The rows are grouped in 4 different ways at once. Each group adds its own fixed numbers to the row, and there is some noise. The rows also spread widely along 16 directions, which tell nothing about the answers.
In the rows, 128 means zero.
Some rows, each with its group in each grouping after it:
[149  65 101 123  61 104 128  50 123  76 104 123 147 111  91 162 166 147
 108 133  84 140 175 148 146] => Q_243 Q_493 Q_369 B
[165  95 128 145 124 118 125  79 104  76 158 135 135 125 133 148 214  96
  98 127 186 172 141 187 175] => Q_323 Q_17 Q_956 T
[135 135 111 114 180 125 124 122 181 126 138 130  94 106 130 202 119 125
 154 112 162 124  98  84 142] => Q_551 Q_383 Q_934 T
[133 109 108 128 126 158 109 124 124  99 156 131  99 128 123 100 130 109
 158  99 179 131 123 133 189] => Q_48 Q_309 Q_369 B
[119 134 152 159  83 163 141 185  81 170 166 145 112 168 119 148  90 161
  97 135 117  92 102 105 125] => Q_551 Q_17 Q_934 V
[126 148 174 115 117 143  74  79  99  97 121 121 112 178 157  77 164 100
 123 142 120 151 118 171 113] => Q_48 Q_383 Q_160 V
[111 123 117 147 158 122 125 133 122 150 139 141 137 114 151 110 106 111
  93 147 128 135 152 166 125] => Q_323 Q_493 Q_956 C
[133 117 139 109 130 162 121 146 121 173 122  78  93  95 165 114 119 167
 138 156 140 152 125 108 116] => Q_194 Q_309 Q_160 C
[104 106 166 156 111  85 168 137 140 139 148  92 132 109 110 124 161 127
 126 121 121 142 143 159 139] => Q_194 Q_493 Q_160 B
[143 125 130 157  93 165 165 132 136 159 151 143 162  81 190 106 154 137
 128 109 178 165 107 177 182] => Q_243 Q_17 Q_956 T
[147 108 146 163 108 132 133 101 103 102 172 161 144 134 130 152 141 110
 147 117 166  81 153 111 113] => Q_323 Q_383 Q_160 T
[113 146 172  84 153 126  85  98 104 156  75  77  90 159 113 113 115 107
  96 122 112 151 123 127  86] => Q_194 Q_383 Q_956 C
[120  87 120 130 117 194 123 122  93 152 126  98 115  80 154 145  39 127
 131  99 127 100 152 105 118] => Q_48 Q_493 Q_369 T
[196  90 123 137 108 135 195  58 112 121 127  65 160  54 129 109 193 187
 159 124 225 189 134 159 122] => Q_551 Q_17 Q_160 V
[121 137 107 124 152 162 131 151 118 145 137 121 141 122 159 114  78 103
 109 115 130 147 118 147 145] => Q_194 Q_493 Q_934 C
[104 137 111 121 104 160 114 137 176 156 122 106  55 161 103 107 130 145
 111 165 106 132  90 133 138] => Q_243 Q_309 Q_160 B
[108 128 126 104 126 179 128 102 124  90 143  82  99 157  87 128  74 116
 119 143  78 133 118 140 136] => Q_48 Q_493 Q_956 C
[136  99  89 138 140 136 114 138 100 105 151 137  88 146  99  90 115 111
 120 124 133 120 128 146 177] => Q_194 Q_309 Q_369 B
[124 146 111 136 117 114 171 120 154 138 159 164 158 156  99 123 143 157
 127 128 159 126 128 138 157] => Q_551 Q_493 Q_160 B
[158 145 117 135 119 125 110 174  96 147 111 146  96 145 138 115 122 147
 121 130  79 133  54 121 138] => Q_48 Q_17 Q_369 C
[125  77 180 142 158 110 101 108 100 135 147 135 100  61 153 150 107 141
 163  97 174 100 180  90 152] => Q_243 Q_383 Q_956 T
[111 131 137 103 144 170 121 145 144 149 153 126 127 125 161 126 106 122
 136 111 176 147 142 114 154] => Q_323 Q_17 Q_160 B
[105 146 158 120  66 146 126  96 146 161 118 136 137 151 127  78 151 129
 115  91 153 166 115 184 168] => Q_323 Q_383 Q_160 C
[130 107 140 143 152 106 131 174 106 113 160 104 150  90 171 108 150  76
 124 119 153 178 152 148 155] => Q_243 Q_493 Q_956 C
[152  87  82 109 121 137 119 107 125 130 118 129  91 109  96 159 119 160
 119 129 147 123 134  83 146] => Q_243 Q_493 Q_160 T
[147 102 120 143 156 128  72 141  64 108 121 112  33 177  82  79 120  96
  95 157 113 101 111 125  93] => Q_323 Q_17 Q_160 B
[128  94 110  86  87 151 112 134 106 107 121 103 115 136 104  93 110 157
 128 149  93 143 153  97 137] => Q_48 Q_17 Q_160 T
[139 140 125  77 135 117 129 121 149 132 101  78  99 146  97 142 132 156
 127 152  96 162 101  85 101] => Q_243 Q_383 Q_160 V
[142 132 119 134 150 156 122  94 133 150 106 127 137  90 179 123 121 118
 135 102 167 139 108 156 127] => Q_194 Q_493 Q_934 B
[114 140  60 130 145 130 150 111 205 139 125 120 143 126 131 192 132 118
  87 180 114 146 124 137  97] => Q_243 Q_493 Q_934 V
[121 143 100  85 151 206 125  89 128 101 119  69 110 164 129 114  66 120
  85 190  54 154 116 168  91] => Q_551 Q_493 Q_956 B
[164  77  78 106 133 105 107 109 102 102 114  88  85 140  83 190 159 102
  57 136 105 176 127 147 140] => Q_48 Q_383 Q_160 B
[112 122 142 130 113 146  98 151 135 163 135 149  88 112 157 102 132 160
 140 150 133 118 119 115 147] => Q_323 Q_309 Q_956 T
[148  82 133 169  96 154 122 161  87  94 171 121 114 101 154 118 120  99
 145 145 100 108 134 120 121] => Q_243 Q_383 Q_956 V
[129 129 134 163 158 123 125 159 126 151 135 107  87 101 129  97 121  94
 148 114 161 125  95 136 121] => Q_48 Q_383 Q_956 C
[132 110 118 168 123 153 113 154 111 127 167 155 129 102 192 108 137 106
 125 157 127 121 131 162 132] => Q_323 Q_309 Q_956 V
[134 132 113 140 135 158 121 170  83 153 176 175 138 128 168  75 107 148
 123 128 167 138 118 149 191] => Q_48 Q_309 Q_956 V

New rows. What belongs after each?
[126  96 123 121  90 116 134 127 136 109 127  90 100 117 112 127 141 136
 109 140  54 166 113 164 157] => Q_48 Q_383 Q_160 T
[117 145 165 105 140 117 113  82 137 125 128 152 178 124 180  94 146 136
 135 135 133 159 162 168 137] => Q_323 Q_383 Q_956 B
[145 110 122 133 147 122 137 143 114 109 146 100 126 114 136 128 124 113
 136 136 128 133 135 109 112] => Q_243 Q_493 Q_160 B
[138 131 144 129 104 151 151 171 119  93 166 112 153 115 156 114 138 102
 169 106 120 151  97 129 161] => Q_48 Q_493 Q_956 B
[ 75 155 174  94 153 140 132 149 168 141 146  82 138 131 154 112  97 118
 146 158  98 152 153 116 112] => Q_194 Q_383 Q_956 C
[104  90 162 114  94  57  90 157 121 149  87 149 108  97 109 179 138 126
 122  79  73 107 142  68 147] => Q_243 Q_493 Q_956 T
[141 113 126 147 130 165 147 141 107  93 173  91  99 118 118 165  95 127
 147 129 113 117  94 113 132] => Q_48 Q_493 Q_934 V
[147 130 163 138 137 103 116 131  67 141 132 119 130 154 136 118 165 107
  80 131 142 164 125 166 132] => Q_194 Q_383 Q_956 C
[152 149 110 123  85 193 123 101 133 109 120 126 124 151 160  65 132 147
 149 163 109 143  85 151 125] => Q_243 Q_493 Q_369 B
[150 131 127 132 134 105 119 104 101 127 108 129 132 158 117 103 159  82
 100 101 138 141 113 166 119] => Q_194 Q_383 Q_160 B
[147 122 121 133 168 151 152 118  96 133 159  89 113 118 131 127  94 144
 112 130 156 162 116 160 149] => Q_48 Q_383 Q_369 V
[155 157 116 119 172 113 120 100 120 103 120 173 171 120 173 152  97  95
 153  78 105 115 100 127 134] => Q_48 Q_383 Q_369 T
[153 163 132 163 115 140 121 150 129 162 137 159 107 154 153 124 187 121
 131 144 184 114  71 118 114] => Q_243 Q_309 Q_956 B
[ 98 147 142  96 160 175 106 117 130 177 116  72 127 135 183 115 102 104
  86 154 155 165 157 141  81] => Q_243 Q_309 Q_160 V
[127 108  82 139  84 162  86 116 125  96 152 189 124 159 139 109 117 134
 129 177  92  96 152 126 137] => Q_48 Q_383 Q_369 V
[132 130 151 130  72 171 189  83 138 138 132  76 173 110 137 153 133 148
 148 126 128 130 126 130  85] => Q_194 Q_493 Q_160 V
[137 111 129 138 113 144 155 176 117 103 170 100 154 113 143 150 134 101
 149 123 138 134 132  99 124] => Q_194 Q_17 Q_934 V
[158 112 178 157 107 102 125 116  73 128 140 145 156  92 170 101 164 152
 155  96 161 130 129 151 145] => Q_323 Q_309 Q_934 B
[163 116 109 129  93 168 102  78 133 125 137 148  87 157 157 137 202 151
  83 164 146 183  90 204 192] => Q_194 Q_383 Q_160 B
[120 103  88 135 103 121 105 133 145 140 122 165 123 138 106 156 114 107
 119 123 133  88 162  83 117] => Q_243 Q_383 Q_369 B
[108 127 139 148 168 114 137  86 156 160 119 107  91 112 102 133 118 124
 123 129 145 114 125 148 106] => Q_194 Q_383 Q_956 V
[144 173 122 128 127 115 124 126 142 128 122 167 126 179 110 102 161 108
 142 100 162 121  75 114 138] => Q_243 Q_493 Q_160 B
[109  87 170 164 149  93 161 117 145 152 126  79  98  35 121  74 100 137
 193  81 141 109 139 139 129] => Q_194 Q_383 Q_160 T
[134  83 124 140 108  86 126 171 139  89 147 117 141  80 156 137 195  94
 163 124 131 157 151 116 157] => Q_194 Q_493 Q_369 V
[151 150  98 118 157 109 133 155 102 126 124 159 189 118 153 101  90 106
 152  91 122 117 117 105 123] => Q_194 Q_309 Q_934 C
[152 113 146 171 153 111 138  88  93 150 138 122 127  99 142 130 144 139
 131 133 176 104 146 145  98] => Q_194 Q_309 Q_160 C
[153 112  95 131 170  44 121 152 100 142  94 122 109 125  84 167 155 116
  69 132  94 147 105 124 107] => Q_48 Q_17 Q_956 V
[118 138 100 151  78 126 135 142 152 159 151 188  94 190  74  98 137 168
 105 152 120 106 100 134 169] => Q_243 Q_383 Q_160 B
[125 164 156 113 143 141 167 155 162 164 145  84 138 120 158 160 101 156
 152 151 115 143 107  87  91] => Q_243 Q_383 Q_160 C
[132 137 109 180 171 130 134 129 132 118 155 142  93 129 131 161  95 101
 127 136  84  77  76 150 114] => Q_194 Q_309 Q_934 V
[116 104 140 156 165 128 153 172 100 140 192 123 121 114 135  83  85 137
 137 123 156 134 156 149 182] => Q_194 Q_383 Q_369 B
[118  84  93 121 116 116 138 108 132 107 119 107 121 102  80  81 128 119
 127 119 130 141 157 145 158] => Q_194 Q_493 Q_956 T
[119 155 110 178 137 116 181 117 211 179 145 158 156  89 155 186 128 134
 129 136 127 113 100 154 123] => Q_243 Q_383 Q_956 C
[123 105 107 173 124 138 127 123 162  79 204 185 109 127 149 133 131 129
 150 173  94 103 129 163 174] => Q_323 Q_383 Q_160 V
[126 118 118 150 107 183 128 105 148 121 152 125  97 131 129 102 159 116
 135 144 186 133 115 162 157] => Q_194 Q_493 Q_956 B
[104  99 114 115 134 147 117 115 124  67 155 124 118 134 100 104  62 101
 152 122  77  97 160 107 142] => Q_243 Q_493 Q_160 V
